The rows of each matrix lie in a flat space through zero, up to rounding. After each matrix: how many dimensions does the smallest such space have?

[[  9  14   5 -11  15  -7   2   4  22  -4 -13  -5   5  -7  15   0   0   4
   -4  -3   1]
 [ 14  16  16 -18  25  -8  -1  12  33  -8 -18 -12   7   0  18  11   1  -3
   -5  11 -11]
 [  5  16  -8  -4   8  -7   6  -6  17   0 -10   2   5 -19  17 -13  -1  16
   -4 -22  19]
 [-11 -18  -4  12 -16  10  -3  -3 -22   5  15   6  -5   9 -18   3   0  -6
    2   6  -1]
 [ 15  25   8 -16  13 -24   5   5   7  -9 -19 -14  -1  -4  16  -9   2  -3
   10   1 -21]
 [ -7  -8  -7  10 -24  -7   1  -6 -47   1  12   0 -12  11 -20 -12   2 -12
   19   5 -21]
 [  2  -1   6  -3   5   1  -3   5   5  -2  -1  -3   1   5   0   8   0  -5
   -1   9  -7]
 [  4  12  -6  -3   5  -6   5  -4  10  -1  -7   1   3 -13  12 -11  -1  11
   -1 -16  12]
 [ 22  33  17 -22   7 -47   5  10 -27 -17 -24 -29 -13  14   8 -16   7 -25
   34  22 -70]
 [ -4  -8   0   5  -9   1  -2  -1 -17   1   7   0  -4   8 -11   1   1  -7
    5   7  -9]
 [-13 -18 -10  15 -19  12  -1  -7 -24   7  17  10  -4   4 -17  -1  -1   0
    1  -3   9]
 [ -5 -12   2   6 -14   0  -3   1 -29   0  10  -2  -8  16 -18   3   2 -14
   10  16 -21]
 [  5   7   5  -5  -1 -12   1   3 -13  -4  -4  -8  -5   7  -1  -4   2  -9
   11   9 -22]
 [ -7   0 -19   9  -4  11   5 -13  14   8   4  16   7 -24   8 -12  -4  25
  -13 -33  46]
 [ 15  18  17 -18  16 -20   0  12   8 -11 -17 -18  -1   8  10   3   3 -13
    9  18 -34]
 [  0  11 -13   3  -9 -12   8 -11 -16   1  -1   3  -4 -12   3 -22   0   8
    9 -20   6]
 [  0   1  -1   0   2   2   0  -1   7   1  -1   2   2  -4   3   0  -1   4
   -4  -4   8]
 [  4  -3  16  -6  -3 -12  -5  11 -25  -7   0 -14  -9  25 -13   8   4 -26
   17  32 -48]
 [ -4  -5  -4   2  10  19  -1  -1  34   5   1  10  11 -13   9   9  -4  17
  -21 -14  38]
 [ -3  11 -22   6   1   5   9 -16  22   7  -3  16   9 -33  18 -20  -4  32
  -14 -45  53]
 [  1 -11  19  -1 -21 -21  -7  12 -70  -9   9 -21 -22  46 -34   6   8 -48
   38  53 -85]]
	3

[[-47 -25  31 -33 -10 -13  -8 -14  13  -8 -40  16 -10   7   1  -3   6  -2
   -3  11  45]
 [-25 -23   7 -17  16  -9  33 -26   8 -23  15 -23 -35 -26  25  11  13  -3
   12 -10 -37]
 [ 31   7 -25 -23   0   3  31  25   4   8 -29  24  19  25 -29 -16 -42   8
   -5  -4 -12]
 [-33 -17 -23 -55   5 -18  10 -16   2  15  31  29 -27  13   0 -25 -17 -37
  -48  22 -19]
 [-10  16   0   5 -25 -11 -17  -9  10  18 -11 -40  16 -11 -21 -31  30  27
  -37   6  -1]
 [-13  -9   3 -18 -11  -8  17  -3  11  -4  15 -11 -24  -3  11 -23   3  16
   -3 -43  26]
 [ -8  33  31  10 -17  17  -8  -9  -4  41  -6   2  -1  -2  -2  16 -12   3
    4  14  41]
 [-14 -26  25 -16  -9  -3  -9 -32  33  -6  13   2  -3 -55   5  11  16 -30
  -14  -2   1]
 [ 13   8   4   2  10  11  -4  33   2 -13  28 -27  -1 -10  18  36  -2  -6
  -19  19 -19]
 [ -8 -23   8  15  18  -4  41  -6 -13 -16 -14 -21  20   7   2  -6  25   5
  -36  13  27]
 [-40  15 -29  31 -11  15  -6  13  28 -14  43  27  13  39 -20  -8 -34   3
    8 -21 -21]
 [ 16 -23  24  29 -40 -11   2   2 -27 -21  27  -8 -22  21   9  21 -29  24
  -26  11   1]
 [-10 -35  19 -27  16 -24  -1  -3  -1  20  13 -22 -42  13   0  18  31 -15
   40  -8  10]
 [  7 -26  25  13 -11  -3  -2 -55 -10   7  39  21  13 -11 -11  44 -22  -1
  -17  19   1]
 [  1  25 -29   0 -21  11  -2   5  18   2 -20   9   0 -11  13 -30  54  -2
    8 -16  -5]
 [ -3  11 -16 -25 -31 -23  16  11  36  -6  -8  21  18  44 -30 -11   8  25
    3 -11  30]
 [  6  13 -42 -17  30   3 -12  16  -2  25 -34 -29  31 -22  54   8  -7  26
   25 -32  14]
 [ -2  -3   8 -37  27  16   3 -30  -6   5   3  24 -15  -1  -2  25  26   9
   -1   4 -10]
 [ -3  12  -5 -48 -37  -3   4 -14 -19 -36   8 -26  40 -17   8   3  25  -1
   18  11  10]
 [ 11 -10  -4  22   6 -43  14  -2  19  13 -21  11  -8  19 -16 -11 -32   4
   11   1   3]
 [ 45 -37 -12 -19  -1  26  41   1 -19  27 -21   1  10   1  -5  30  14 -10
   10   3 -28]]
	18

[[ 32  11   3  38  24 -23 -21  43 -13 -25  37  -3  20 -27  16   4  48 -16
   -7 -54 -18]
 [ 11 -60   2  24   6  -9  48  42  -8 -11  43   1  17 -18  -3  10  11   9
   32 -16  -5]
 [  3   2  -3  17 -18  24  -2   6 -26   4  -8  14 -29   5   4  10   7  24
    6  16   6]
 [ 38  24  17  38 -22  67 -13  28 -46 -26  24   1 -20 -10  31  41  48  44
   -5   5   9]
 [ 24   6 -18 -22 -25  20  20  -2 -21   1   7  12  19  12  -1  30  28   6
   -2 -11   6]
 [-23  -9  24  67  20  19 -55  17  -1   1  14  -4 -72 -33  20 -15 -23   5
    6   5  33]
 [-21  48  -2 -13  20 -55 -71 -41  -8   4 -17 -36  16   9  -1 -23 -22 -22
  -40   0  -6]
 [ 43  42   6  28  -2  17 -41  22 -12 -28  25  10 -12 -29  30   2  87 -39
  -32 -52 -20]
 [-13  -8 -26 -46 -21  -1  -8 -12  -9  20 -32  -4 -23  21  -2 -27 -29 -16
  -13  41  27]
 [-25 -11   4 -26   1   1   4 -28  20   9 -23   4 -22   5   0  -8 -45  11
   -9  29   6]
 [ 37  43  -8  24   7  14 -17  25 -32 -23 -22  29 -11   3   7  17   7   9
  -20  -6  -8]
 [ -3   1  14   1  12  -4 -36  10  -4   4  29 -26 -25 -18   0   3  -2  11
    3   1  11]
 [ 20  17 -29 -20  19 -72  16 -12 -23 -22 -11 -25  91  27 -37 -10 -31 -61
  -22 -12 -20]
 [-27 -18   5 -10  12 -33   9 -29  21   5   3 -18  27   5  -1 -10 -24 -11
  -10   7 -13]
 [ 16  -3   4  31  -1  20  -1  30  -2   0   7   0 -37  -1 -14  -8   8 -39
    7  22  -3]
 [  4  10  10  41  30 -15 -23   2 -27  -8  17   3 -10 -10  -8   9   7  14
   -4  10 -13]
 [ 48  11   7  48  28 -23 -22  87 -29 -45   7  -2 -31 -24   8   7 -39  -6
  -14 -19 -20]
 [-16   9  24  44   6   5 -22 -39 -16  11   9  11 -61 -11 -39  14  -6  14
   16  23 -21]
 [ -7  32   6  -5  -2   6 -40 -32 -13  -9 -20   3 -22 -10   7  -4 -14  16
  -15  -8  13]
 [-54 -16  16   5 -11   5   0 -52  41  29  -6   1 -12   7  22  10 -19  23
   -8   7  -6]
 [-18  -5   6   9   6  33  -6 -20  27   6  -8  11 -20 -13  -3 -13 -20 -21
   13  -6  41]]
	14

[[-22  -3 -11  -7  11 -28 -12  32  -7   6 -12 -13 -13   9 -16 -26 -16  23
   -3  19 -14]
 [ -3  44  15 -11 -65  -2  17   4 -18   5  17   7   2  15   9   4  37 -38
  -18   6 -26]
 [-11  15 -26 -12  19 -14   4  41  25 -31 -23 -23 -13  21 -24 -47  -4  19
  -15   4 -18]
 [ -7 -11 -12  35  16 -13   1 -13  -6   5  -9 -25  -7 -32  -8  14 -23  29
   28 -13  28]
 [ 11 -65  19  16  -1 -14 -28   0  15  20  -5  20  12 -14  -6  20 -27  17
    8  20  -3]
 [-28  -2 -14 -13 -14  24  33   0 -15  15  34  -4 -13  10  -7   7  -2 -19
   -2   0  16]
 [-12  17   4   1 -28  33  28 -23 -34  26  38   2  -3 -10  18  23  17 -35
   11  -9  15]
 [ 32   4  41 -13   0   0 -23  16  26 -40 -14   8  23  -5 -19 -18  27  11
    1 -11  -8]
 [ -7 -18  25  -6  15 -15 -34  26 -19 -26 -11   3 -19  -1  -3 -37 -20  22
    2  30   5]
 [  6   5 -31   5  20  15  26 -40 -26  -9  15   3 -12 -22  18  33  16  -5
   26 -34  23]
 [-12  17 -23  -9  -5  34  38 -14 -11  15  27  -5  -2   3   5  11  18 -29
    1 -22   4]
 [-13   7 -23 -25  20  -4   2   8   3   3  -5  -7  -5  15   0 -10   2  -2
   -7  -7 -11]
 [-13   2 -13  -7  12 -13  -3  23 -19 -12  -2  -5 -24  -3   0 -22  -3  15
   14  16  -3]
 [  9  15  21 -32 -14  10 -10  -5  -1 -22   3  15  -3  13  25  -4  19 -31
  -10   5  -5]
 [-16   9 -24  -8  -6  -7  18 -19  -3  18   5   0   0  25   1  19  -6 -14
  -27  -9  -1]
 [-26   4 -47  14  20   7  23 -18 -37  33  11 -10 -22  -4  19   8 -16  -6
    7  -6   5]
 [-16  37  -4 -23 -27  -2  17  27 -20  16  18   2  -3  19  -6 -16  30 -15
   -9  11 -29]
 [ 23 -38  19  29  17 -19 -35  11  22  -5 -29  -2  15 -31 -14  -6 -15  37
   22   3  -7]
 [ -3 -18 -15  28   8  -2  11   1   2  26   1  -7  14 -10 -27   7  -9  22
    2 -14  -5]
 [ 19   6   4 -13  20   0  -9 -11  30 -34 -22  -7  16   5  -9  -6  11   3
  -14 -34  -1]
 [-14 -26 -18  28  -3  16  15  -8   5  23   4 -11  -3  -5  -1   5 -29  -7
   -5  -1   5]]
	12

[[-60 -13 -14  -5  -7  24 -23  14  17   1   6  -5  -8 -35 -13  -7  12  -2
  -18  -4  -6]
 [-13 -15 -12   8  -5   7  -7  -4  22  -5   5   1  -3  -8 -10  -9  13   2
  -12  -2   3]
 [-14 -12 -18   8   1   8  -6  -1  14  -4   5  -8  -4 -25   3  -4  26  -7
  -16 -11   9]
 [ -5   8   8  -8   1   0  -1   7 -12   4  -3   0   1   0   3   5 -10   0
    6   3  -5]
 [ -7  -5   1   1  -6   3  -4  -2  11  -2   2   6   0   8 -12  -6  -7   7
    0   6  -5]
 [ 24   7   8   0   3 -10   9  -5  -9   0  -3   3   3  17   4   3  -8   2
    9   3   1]
 [-23  -7  -6  -1  -4   9  -9   4   9   0   3  -1  -3 -12  -7  -4   4   1
   -7  -1  -2]
 [ 14  -4  -1   7  -2  -5   4  -8   8  -3   1   4   1  12  -4  -4   0   4
    1   2   2]
 [ 17  22  14 -12  11  -9   9   8 -35   8  -8  -6   3   1  21  15 -11  -7
   14  -1  -1]
 [  1  -5  -4   4  -2   0   0  -3   8  -2   2   1   0   0  -3  -3   4   1
   -3  -1   2]
 [  6   5   5  -3   2  -3   3   1  -8   2  -2   0   1   5   3   3  -5   0
    5   1  -1]
 [ -5   1  -8   0   6   3  -1   4  -6   1   0 -10  -2 -22  13   4  17 -10
   -7 -10   7]
 [ -8  -3  -4   1   0   3  -3   1   3   0   1  -2  -1  -7  -1  -1   5  -1
   -4  -2   1]
 [-35  -8 -25   0   8  17 -12  12   1   0   5 -22  -7 -58  17   3  42 -20
  -24 -23  13]
 [-13 -10   3   3 -12   4  -7  -4  21  -3   3  13  -1  17 -24 -11 -14  13
    0  12 -10]
 [ -7  -9  -4   5  -6   3  -4  -4  15  -3   3   4  -1   3 -11  -7   0   5
   -4   3  -2]
 [ 12  13  26 -10  -7  -8   4   0 -11   4  -5  17   5  42 -14   0 -43  16
   22  21 -18]
 [ -2   2  -7   0   7   2   1   4  -7   1   0 -10  -1 -20  13   5  16 -10
   -6 -10   7]
 [-18 -12 -16   6   0   9  -7   1  14  -3   5  -7  -4 -24   0  -4  22  -6
  -15  -9   7]
 [ -4  -2 -11   3   6   3  -1   2  -1  -1   1 -10  -2 -23  12   3  21 -10
   -9 -11   9]
 [ -6   3   9  -5  -5   1  -2   2  -1   2  -1   7   1  13 -10  -2 -18   7
    7   9  -9]]
	3

[[ 68  48  19 -17 -21  -9 -12  14 -85   3  12 -37  25   1 -12  21  13 -21
  -23 -39 -39]
 [ 48   7  25 -12   7 -10   2 -21 -17   7  26  13  37 -28 -20   8 -27  23
   -4  -5  -7]
 [ 19  25  -2 -91  15 -40   6  21   2 -40 -42  -9 -51  51 -15  10 -16  -8
   -7   0  32]
 [-17 -12 -91 -57   3  -9  10  36  43  -3   5  -5 -32  39 -48  16   2  -6
   39  11  37]
 [-21   7  15   3 -32  -4  14  11 -23   2   8  38  -9   3  -9  -3  -2  15
  -34 -13   9]
 [ -9 -10 -40  -9  -4  67 -17  20  17  26   0  -7   8   5 -10  11   0   6
   32  24  57]
 [-12   2   6  10  14 -17  14 -14  26   3 -21  28   1 -14   8 -21 -23  28
    2   8 -15]
 [ 14 -21  21  36  11  20 -14  21   8  24  27  20  17   4 -24  -3 -14  15
  -39  21 -12]
 [-85 -17   2  43 -23  17  26   8  12 -17  28  19   0  22  44  28  54 -37
   31  44  30]
 [  3   7 -40  -3   2  26   3  24 -17  27   4  -4  20   4 -15  18   4   5
   13   3  -4]
 [ 12  26 -42   5   8   0 -21  27  28   4  28 -46  -4  33  -9  24  15  -8
   -9 -20 -21]
 [-37  13  -9  -5  38  -7  28  20  19  -4 -46  27   0  25  18  17   7   2
   14  36   6]
 [ 25  37 -51 -32  -9   8   1  17   0  20  -4   0  15  -4 -36  10  -9  18
   22 -20  14]
 [  1 -28  51  39   3   5 -14   4  22   4  33  25  -4  11   0 -17 -27  22
  -50  29 -13]
 [-12 -20 -15 -48  -9 -10   8 -24  44 -15  -9  18 -36   0  -3 -29 -47  34
   30  19  39]
 [ 21   8  10  16  -3  11 -21  -3  28  18  24  17  10 -17 -29 -10 -24  36
  -40 -26  10]
 [ 13 -27 -16   2  -2   0 -23 -14  54   4  15   7  -9 -27 -47 -24  -7   5
   -3 -23  36]
 [-21  23  -8  -6  15   6  28  15 -37   5  -8   2  18  22  34  36   5   7
    8  19 -25]
 [-23  -4  -7  39 -34  32   2 -39  31  13  -9  14  22 -50  30 -40  -3   8
   78  29  19]
 [-39  -5   0  11 -13  24   8  21  44   3 -20  36 -20  29  19 -26 -23  19
   29  73  26]
 [-39  -7  32  37   9  57 -15 -12  30  -4 -21   6  14 -13  39  10  36 -25
   19  26  71]]
	12
